There are 4 nested groupings, the coarsest first. Each group lies inside one group of the grouping before and may be the whole of it. The rows also spread widely along 16 directions, which tell nothing about the answers.
In the rows, zero is written as 128.
Known rows, each followed by its group in each grouping:
[ 92 133 179 138 163 148 123  93 118 102  94 140 117 136 123 142 159 102
 125 129 131 138 140 125 107  78 120]
J_645 Peba rufe mot
[107  92 144 101 133 178 179 142 140 106 144 133 168  99 137 148 112 159
 204 159 140 158 113 124 154 131 109]
J_645 mumo fali fitud
[ 92  68 125 112 124 131 141  99 164 126 143 165 152 115 101  88 170 126
  68 144 122 100 174 142 140 104  68]
J_878 Vaz Vivon mimo
[144 133 106 142  78 130 156 141 103 111 128 110 191  90 131 134 159 138
 159 153 131 144 126 103 119 160 127]
J_645 Pil muso paz
[115 186 122 107  87 174 138  94 105 157 125  77 152 110 168 194 106 143
 151  77 148 176 118  99 104 142 143]
J_878 nis zuz pifab
[ 99 147 116 109 135 119 159 164  83 152 148  86 107 164  80  93 153 111
 110 200 161 153 127 105 138  94 119]
J_878 Vaz seb Bup
[ 97 114 159 150 185 136 105 125 169 145 118  78 161 137 136 108  74 134
 122 144 134 162  90 144 141 170 159]
J_878 Vaz Duto Doma
[123 171 129 111 111 100 164 148  89  94 178 175 175  89 110 138 173  61
 134 132 120 162  74  77 142 119 166]
J_645 Pil muso feg
[153 163 140  89 106  90 121 188 104 128 150 155  97 120 107 144 118 142
 105 123  72  71 143 147 148 164 113]
J_645 muk Lur Migur
[135 126 112  84 130 199 146 153 166 124 202 170 185  94 195 152 125 189
 182  75 191 181 116 113 134 122 126]
J_645 mumo lekod Nemok
[128  81 141 109 180 151 144 133 155 113 171 127 173 110 160  85 146 151
 170 145 140 162 110 159 194 188 150]
J_878 fekip muz Dama
[130  91  76 127 101 132 116  91 120 150 149 116 162 120 120 110 140 166
  98 123 171 136 178 126 132 134 102]
J_645 Peba faz sotip
[184 109  51  85 126 102 140 119  32 153 161 103  82 156 115  83 121 186
 163 133 195 116 205 173 196 152 124]
J_645 muk kiz voli
[129 143 121 124 139  89 148  82  83 122 112 122 140 121 125  95 159  86
 117 142 139 121 124 140 128 137 143]
J_878 Vaz Duto Rukel
[132 105 149  78 120 193 145 121 124 128 141 146 129  95 176 127 177 129
 148  90 117 130 182 175 149 132  88]
J_878 fekip Vol Pelev
[154  88  61 100 112 116  97 143  73 152 125 150 145 132 102  98 105 111
 121 167 183 148 175 165 122 105  65]
J_878 faf bev Ruvu
[125 117  98  92 110  98 116  85 184 162 160 136 208  95 181 122  84 177
  98  97 134 156  92 126 128 205 138]
J_878 fekip Vol Zimap
[148  89 161 137 175 107 115 126  83 115  86 131 105 167  59 123 141 109
 106 209 129 132  98 126 135 118 129]
J_645 Peba Leke sunim
[105  76 141 129 162 165 111  88 160 151 131 125 152 125  97 123 123 114
  59 136 126 120 132 142 130 127  99]
J_878 Vaz Vivon Movob
[129 122 137 148 147 174 140 118 154 147 131  92 141 107 130 105 135 121
 103  96 129  83 157 172 143 150 130]
J_878 Vaz Vivon Movob
[ 92 134  87 119 167 104 114 122 120 130 188 142 141 137 128  63 158 143
  95 162 184 119 183 141 119 104  94]
J_645 Peba faz sotip
[105 144 173 102 147  99 156  78 108 103  93 128  98 133 146 120 146 132
 149 129  97  93 150 165 147 147 127]
J_878 fekip muz Dama
[162 166  75 158  82 130 113 147  87 142 149  63 120 164  89 135 188 202
  90 142 165  93 182  96 121 154 120]
J_878 nis zuz pifab
[ 97 133  91 132 158 145  99 128 100 117 151  92 144 136 132 115 127 176
 152 184 159 108 202 162 119 156  64]
J_878 nis zuz pifab
[126 135 141 167 116  91 100  81 127 128  43 101 128 160 133 120 144 171
  94 147 150 123 152 116  62 112 118]
J_645 Peba rufe mot
[180 143 115 140 182 150 157 142 128 127 127 106 148 119 206  40 201 161
 155 153 204 114 143 173  86 139 134]
J_645 mumo lekod Nemok
[112 160  89  82  99  63 180 116  97 158 131 118  84 173 108  79 120 164
 118 133 188 121 161 122 148  78 129]
J_878 nis zuz pifab
[112 119 147  62 119 121 132 114  88 171 116  95  99 131 148 125 109 134
 123 144 102 181 140 140 144 150 113]
J_645 muk kiz voli
[127 135 145 120 100 146 145 142 144 155 121  92 122 142 106 141 145 156
  87 127 118 125 126 107 133 134 128]
J_878 nis zuz pifab
[157 143 130 130  77  72 109 209  91 129 130 154 113 145  83  99 166  98
  84 121 115 155 129 106 157 103 160]
J_645 mumo lekod Nemok
[145 168 131 141 155 128 120  96  65 112 134 135 142 129  73 184 137  63
 114 125 134 122  73 101 133 133 172]
J_878 fekip Vol Zimap
[109 197 153 136 144 142 105 150 122  92 151 150 107 147 140 145 195 153
 107 109 135  89 170 121  94  98 110]
J_878 Vaz Vivon Movob
[ 95 131 106 125 155 164 153 104 181 158 141 120 188 125 131 131  89 146
 106 149 202 135  91 105  67  92 102]
J_878 Vaz Duto Rukel
[101 154 133 152 119 129 181 105 146 106 121 107 166 122 127 115 184 139
 136 146 155 121 118  94 113 115 140]
J_878 nis zuz pifab
[157 128 136  63 146  54 130 135  55 103 155 181  80 147 130  71 184 112
 123 132 116 133 148 162 198 144 145]
J_878 Vaz Duto Rukel
[156  91  82 122 144  61 140  82  73 110  93 134 169 109 138  45 162 108
 136 210 151 110 148 180 120 171  95]
J_878 Vaz seb Bup
[178 141 106  97  70  66 138 158  83 133 135 169 114 139 104  97 190 132
  74 132 133 124 145 107 127 108 126]
J_645 Pil muso feg
[125 159 133 168 165 129  98  79 113 120 111  71 179 124 134 164 100 140
 137 146 137 143  77 113 107 200 166]
J_878 Vaz Vivon Movob
[184 123  67 167 113 150 114 132 131 170 149  83 163 121 110 110 104 164
  93  94 184  94 162 147 127 159 142]
J_645 Pil muso feg

New rows, each followed by its group in each grouping:
[139 122 108  75 103 131 140 117 114 187 137 114  83 148 106 118 103 146
  77  89 143 113 170 153 162 114 113]
J_878 nis zuz pifab
[128 144 137 122 127 113 147  95 157 126 135 139 146 131 135 129 141 151
 104  87 144 128 106 109 142 133 164]
J_878 nis zuz pifab
[143 138 136 127 108  91 157 129 121 146 110 120  88 172  77  90 188 137
  48 141 137  89 139 109 129  94 134]
J_878 Vaz seb Bup
[122 177 123 112 105 134 124 137 148 173 137 107 113 147 163 116 113 156
 107  53 173 149 155 132 122 102 149]
J_878 faf bev Ruvu
[132 118 150  68 117  59 106 139  44 132 116 144  92 134  91 110 146  64
  89 169  58 163 124 146 183 162 125]
J_878 nis zuz pifab
[174 161 129 190  70 130 124 173 139 127  77 112 137 155 130 103 197 141
 112  81 182 138 152 106  98  76 164]
J_878 faf bev Ruvu
[146 144  97 195 131 140 136 131 111 130 126  80 176 115 120  99 140 107
 150 111 185 141 134 125 134 130 180]
J_645 muk kiz voli
[104 143 160 116 122 111 132 155 101 132 119 120 108 149  91 147  96 113
 140 133 123 170 106 106 160 105 159]
J_645 Peba Leke sunim
[145  69  99 143 104 124 128 133  96 131 100 108 154 130 106  73 156 119
 130 163 154 151 172 154 156 129 107]
J_878 Vaz seb Bup
[137 157  76 119 139  98  91  29 112 183  90  93 137 141 168 116  66 155
  84  89 191 118 162 165  72 142 117]
J_878 nis zuz pifab
[150 165 144 126 154 148 142 156 113 133 116 107 132 118 173  86 171 100
 140 127 152 141 128 160 112 128 145]
J_878 nis zuz pifab
[105 151 125 135 137 134 147 119 125 127 137 110 157 131 141 112 177 144
 125 166 172 155 121  92  84 106 123]
J_645 Peba Leke sunim
[161 106 127 112  71 101 132 133 129 163 104  97 112 144 135 101 154 190
  92 112 118 140 161 124 147 154 134]
J_645 muk kiz voli
[128 125 134 119 104 113  91  81 125 134 112 149 160 124  88 213  94 145
  65 131  98 127  90  80  90 148 111]
J_645 mumo fali fitud
[123 115 176 120 170  80 140 151 160 119 102 124 146 139 150  67 139 130
 131 187 117 162  72 141 139 163 153]
J_878 faf bev Ruvu
[124 124 136 126 114 106 147 134 112 126 117 145 102 146 113  83 156 116
 119  96 153 133 174 141 160  68 144]
J_645 mumo fali fitud
[137 185 117  82 116 110 114  94  79 143 151 126  84 152 160 145 131 166
 119  56 153 131 169 136 143 132 146]
J_878 Vaz Duto Rukel
[120 179  73 164 134 126 102 178  96 111 196 115 158 143  87 135 157 166
 122 171 182 107 158  88 105 121 110]
J_645 muk Lur Migur
[112 145 101 102 148 129 130  98  45  85 175 159 117 126 114 148 157 132
 172 135 158 118 181 132 155 114 105]
J_645 mumo lekod Nemok
[ 72 161 177  98 150 131 135  95 140 144 158 112 115 125 170 106 191 122
  73 108 102 158 141 114 119 124 138]
J_645 mumo fali fitud
[153 118 121 127 142 125 167  95 129 163 118 102 138 129  97 116 127 124
  85 142 153 111  90 114 121 132 150]
J_645 muk kiz voli
[109  83 144 144 157 122 133 104 123 113  81 131 149 143  65 149  83 126
 139 193 146 135  93 112 125 106 116]
J_645 Peba rufe mot
[112 138  85 102  73 111  86 164 104 155 178 123 157 111 122 129 106 129
  97 102 114 161 169 130 159 163 110]
J_878 Vaz seb Bup
[150 139 143 104 144 134 170 122  89 107 158 141 141  95 126 136 139  95
 166 113 119 134  99 135 177 156 169]
J_645 Pil muso feg
[172 100  58 110 130 126  88  97  83 145 151 147 129 157 117 104 158 171
  84 128 206 119 193 146 117 114  84]
J_878 Vaz Duto Rukel
[164  67 110  85 151 131 103  97 118 143 137 171 169  85 159 118  66 115
 147  93 141 158 126 189 168 173 128]
J_645 Peba Leke sunim
[185 139 127 131 180 137 126 126 135 132 121 158 149 144 106 154 117 144
  98 152 184 106  58 105  73 111 137]
J_645 muk Lur Migur
[186 153 126 129 126 123 111 161 117 137 113 138 126 133 125 129 135 131
  93 116 136  91 123 149 105 141 129]
J_878 Vaz seb Bup
[182  87 104 107 109 114 163  97 124 139 118 106 152 128 127 111 152 192
 130 161 147 120 110 127 149 194 128]
J_878 faf bev Ruvu
[ 95 119 120 146 145 121 113 105 114  98 115 148 168 105 115 140  51  88
 191 102 146 136 147 169 169 127 133]
J_878 faf bev Ruvu
[103 150  91 105 110  81 104 114  92 198 146  36 110 136 151  78  77 167
 105 124 128 147 187 165 156 198 136]
J_645 Peba Leke sunim
[139 116 104 116 132 105  89 146 136 156 111 172 144 127 125  81 114  90
  66 130 156 118 160 173  88  91  80]
J_878 faf bev Ruvu
[165  88 105 151 164 173  70 109 120 146 116 111 152 138 119 141 111 167
 105 142 172 121 159 151 100 144  92]
J_645 muk Lur Migur
[126 167 171 114 145 157 181 111 104  97 103 134 113 129 130 150 199 111
 144 147 133 108 113 113 101  93 122]
J_878 nis zuz pifab
[ 92 195 123 147  71  51 184 120 154 127  99  71 164 109 178  59 171 164
 135 142 117  93 149 128 100 173 143]
J_878 fekip Vol Pelev
[124 168 109 167 121  96 153 133 127 102 151 107 138 144  87 118 150 163
 131 122 154  82 138 107 164 142 167]
J_878 nis zuz pifab
[179 127  97 106  80  89  84 114  62 110 106 141 151 112 171 129 144 152
 158 104 124 162 168 156 148 190 126]
J_878 nis zuz pifab
[104 169 148 148 144  66 132 132  85 129 103 100 103 156  98  96 117  87
 126 136 133 148 122 123 149 107 182]
J_645 muk kiz voli
[127 109 144 101  99  92 101 177 109 153 105 123 116 125 123  88 109  93
 110 131  85 161 154 172 169 151 120]
J_878 faf bev Ruvu
[121 174  82 129  47  30 115 102  47 139  92 115 143 132 101 117 126  86
 100 129 130 158 143 101 119 125 143]
J_878 Vaz seb Bup
[169  98 102 126  93 124 175  26  84 147  85 102 102 135  80 139 161 160
  91 113 150  61 168 127 136 128 121]
J_645 Peba rufe mot
[209 125  92  68  75 167 127  64  53 132 101 156  88 137 178 161 200 197
 130  69 175 103 220 155  98 111  68]
J_878 Vaz seb Bup
[127 190 221  88 142 137 130 140  50 118 114  80  71 134 134 196 171 112
 138 159  40 162  76 101 138 187 164]
J_645 Peba faz sotip
[166 174 129 146 144 160 150 125  92 132 108 118 144 102 112 147 155  79
 103 150 142  72 113 134  55 114 113]
J_645 Pil muso feg
[185  83 143 107 116 151 184  95 135 144  91 139 111 122 124 117 142 148
 124  90 154 102 128 151 153 111 144]
J_645 Peba faz sotip
[146 133 140  88 115 142 128 152 122 142 132 139 120 124 144 140 106 134
 139  85 127 150 131 150 163 135 138]
J_878 nis zuz pifab
[159 114 121  99 148 158 156 129 115 110 143 147 136 134 112 178 105 195
 178 153 165 113 107 115 135 135 112]
J_645 muk kiz voli
[139 155 126 186 178 144  79  99  81  93 137 121 136 130 111 135 192 105
 103 124 144  93 172 136 109 133 133]
J_645 muk kiz voli
[121 109  88 117  96  91  66 131 151 148 107 136 161 157 161 104 108 212
 103 152 176 168 174 130  78 128  69]
J_878 faf bev Ruvu
[ 29 192 121 113  76  75 155 123  89 103 140 116 144 116 122 147 110 131
 177 149 120 156 158  88 129 106 115]
J_645 Peba faz sotip
[139 146 119 136 104 115 131 205  66  98 148 120 130 128 115  99 203 126
 160 178 129 147 166 118 145 127 119]
J_645 muk kiz voli
[169 107 150 130  95 113 102 196 121 155 129 112 141 137  77 108 195  92
  31 163  78 171  81  93 151 164 153]
J_878 nis zuz pifab
[135 111 167 115 159 153 174  83 148 132  91 125 115 138 120 137 110 130
 138  99 150 120 101 143 156 109 157]
J_878 nis zuz pifab
[111 133  79 157  90 162 117 166  91 118 151 111 193  99  99 133 145  91
 151 146 159 160 163 116 131 115 103]
J_878 nis zuz pifab
[101 166 147 148 118  33 198 113 179 123 106 109 147 137 145  56 143 162
 127 127 143 122  91  98 139 132 201]
J_645 muk kiz voli
[ 79 184 164  91 137  82 152  78 148 149 117 146 133 141 122 174  70 121
  96 115 139 162  40  66  90  92 166]
J_645 Peba Leke sunim
[117 121 141  86 169 122 125 139  74 112 139 168 116 124 115 106 135  62
 147 150 127 138 142 175 160 108 109]
J_878 fekip Vol Pelev
[150 118 149  72 154 148 118 101  65 139 130 120  84 145 142 129 165 133
 118 133 122 148 148 155 153 149 116]
J_878 Vaz Vivon Movob
[ 65 154 163 112 141 152 161 123 122 132 139  82  95 142 166  72 202 132
 140 125 133 140 202 154 148 103 118]
J_878 fekip muz Dama
[135 126 154  92 108 106 116 153 111 140  79 148 107 140 134 125 126 136
 109 154 112 137 145 138  93 102  85]
J_645 muk Lur Migur
[120 146 107 142 149  60 100 117  54 122 122  86 106 153  76 113 119 141
 111 202 112  88 162 141 137 176 114]
J_645 muk kiz voli
[160  86 126  86  74 118 141 119 108 137  90 139 120 134 145 102 176 160
 120 130 130 154 168 141 144 126  98]
J_878 nis zuz pifab
[173 121  91 159 126 118 163 122 101 121 110 101 167 127 111  82 191 133
 123 185 177 104 120 124 109 144 129]
J_878 Vaz seb Bup
[132 116 132  94 112 149 159  82 140 148 106 114 146 136 152 158 102 180
 154 110 163 161 101 113 129 134 137]
J_878 fekip Vol Zimap
[128 120 124 133 143 125 175 110 125 106 141 152 122 129 100  86 181 112
 126 119 159  78 163 149 163  96 129]
J_878 faf bev Ruvu
[119 149 128 145 155 144 110  92 121 132 111  99 142 134 148 119 154 133
 107 133 158 127 151 140  92 128 117]
J_878 nis zuz pifab
[159 138 149  81  90 110 138 112 102 131 135 143 104 110 153 132 181 148
 102  83  82 114 155 134 157 167 134]
J_645 muk Lur Migur
[169 145 109 137 123 129 162 131 102  94 121 156 163 105 145 107 168 108
 176 107 176 123 129 143 137 115 151]
J_878 nis zuz pifab
[ 77 203 177 141 158 113 121 147  87 107 137  82  81 151 137 110 194 128
 126 151  99 115 175 127 125 130 134]
J_645 muk Lur Migur
[125 124 145 116 117 115 134 110 151 120 132 178 175 101 133 137 149 108
  97 111 127 154  87  97 111 116 142]
J_645 Peba Leke sunim
[113  97 122 155 124 121 117  57 175 135  85 119 207 108 144 129  94 135
 111 112 150 159 103 121 110 148 139]
J_878 nis zuz pifab
[ 84 126 146 108  90  97 174 106 143 138  91 116 116 130 116 103 121 132
 117 120 111 113 160 138 151 107 116]
J_878 nis zuz pifab
[103 141 167 111 144 120 107 146 160 120 150 140 144 120 187  90 169 134
 118 101 110 172 137 143 145 153 143]
J_878 faf bev Ruvu
[ 99 135 123  98 166 146 143  70 105 119 141 129 137 111 155 140 108 145
 166 129 153 118 158 152 124 132 100]
J_645 muk Lur Migur
[126 114 148 150 201 167 120 100 143 143 143  98 166  98 120 107 142  69
  87 147 118 112 101 162 129 176 138]
J_878 faf bev Ruvu
[155 117 155 132  84 140 189 173 153 127 127 123 131  98 111  93 190 111
 116 102  92  85 140 146 180 146 147]
J_878 faf bev Ruvu
[159 171  72 181  91 112  98 151 103 137 137  63 173 125 142  97 166 171
 113 134 162 114 166 127 104 187 139]
J_878 Vaz Vivon Movob
[116 115 163  96 106 130 109 115 133 134 106 147 138 118 144 136 166 116
  85 131  88 155 133 126 111 137  95]
J_878 faf bev Ruvu
[185  99 142 126  75  56 136 158  68 123  71 135 124 111  97  84 156  74
 115 144  74 137 120 151 177 164 162]
J_645 mumo lekod Nemok
[145 140 118 116 107  76 128 132 117 109 130 178 148 117 114 123 117 116
 119  99 128 112 119 136 152 133 146]
J_878 Vaz Vivon Movob
[147 113 119  69 111 133 186  84 138 154 119 151  99 143 168  81 160 173
 120  75 190 125 167 152 139  77 120]
J_878 Vaz Vivon Movob
[108 139 140 110  93 111 107 130  92 133 126 103 117 120 123 147 142 145
 110 139  72 128 173 127 137 169 101]
J_645 muk kiz voli
[125  76 101  70 114 105 104 105  78 145 138 157 122 115 108 123  83 122
 123 129 115 140 183 169 176 142  81]
J_645 muk Lur Migur
[123 188  90 101 131  84 152 134 119 132 174 136 152 120 143 127  89 168
 151 125 170 114 112 114 122 143 143]
J_645 muk Lur Migur
[132 142 152 131 168  97  91 129  70 116 153 118  86 152  88 133 125 107
 117 108 100 132 139 141 204 160 180]
J_645 muk kiz voli
[150 130 118 133  88  99  94 187 113 132 109 140 175  98 172  79 119  84
 156  88 127 188 143 171 155 149 156]
J_878 fekip Vol Zimap
[116 166 114 151 136  71  86 142 109  92 132 130 176 139 156 113 118 149
 175 136 158 177 121 124 136 161 164]
J_878 fekip muz Dama
[142 124 129 144 109  69 138 132 132 159  95 111 151 134 105  62 138  76
  67 131 134 157  88 124 138 126 178]
J_878 Vaz Vivon mimo
[ 90 149 113 124 126 103 141  69 100 131 105 101 143 136 133 129  96 132
 151 127 166 148 138 125 122 118 133]
J_878 Vaz Duto Rukel
[127 101 133 167 193 141  94 134 145 115 149 117 185  91 138  96 102 102
 142 127 124 130 129 177 163 188 152]
J_645 muk kiz voli
[ 95 135  90  78 122 112 100 101 115 190 135  81 119 159 153 109  79 185
  98 143 169 173 169 138 112 137  89]
J_878 nis zuz pifab
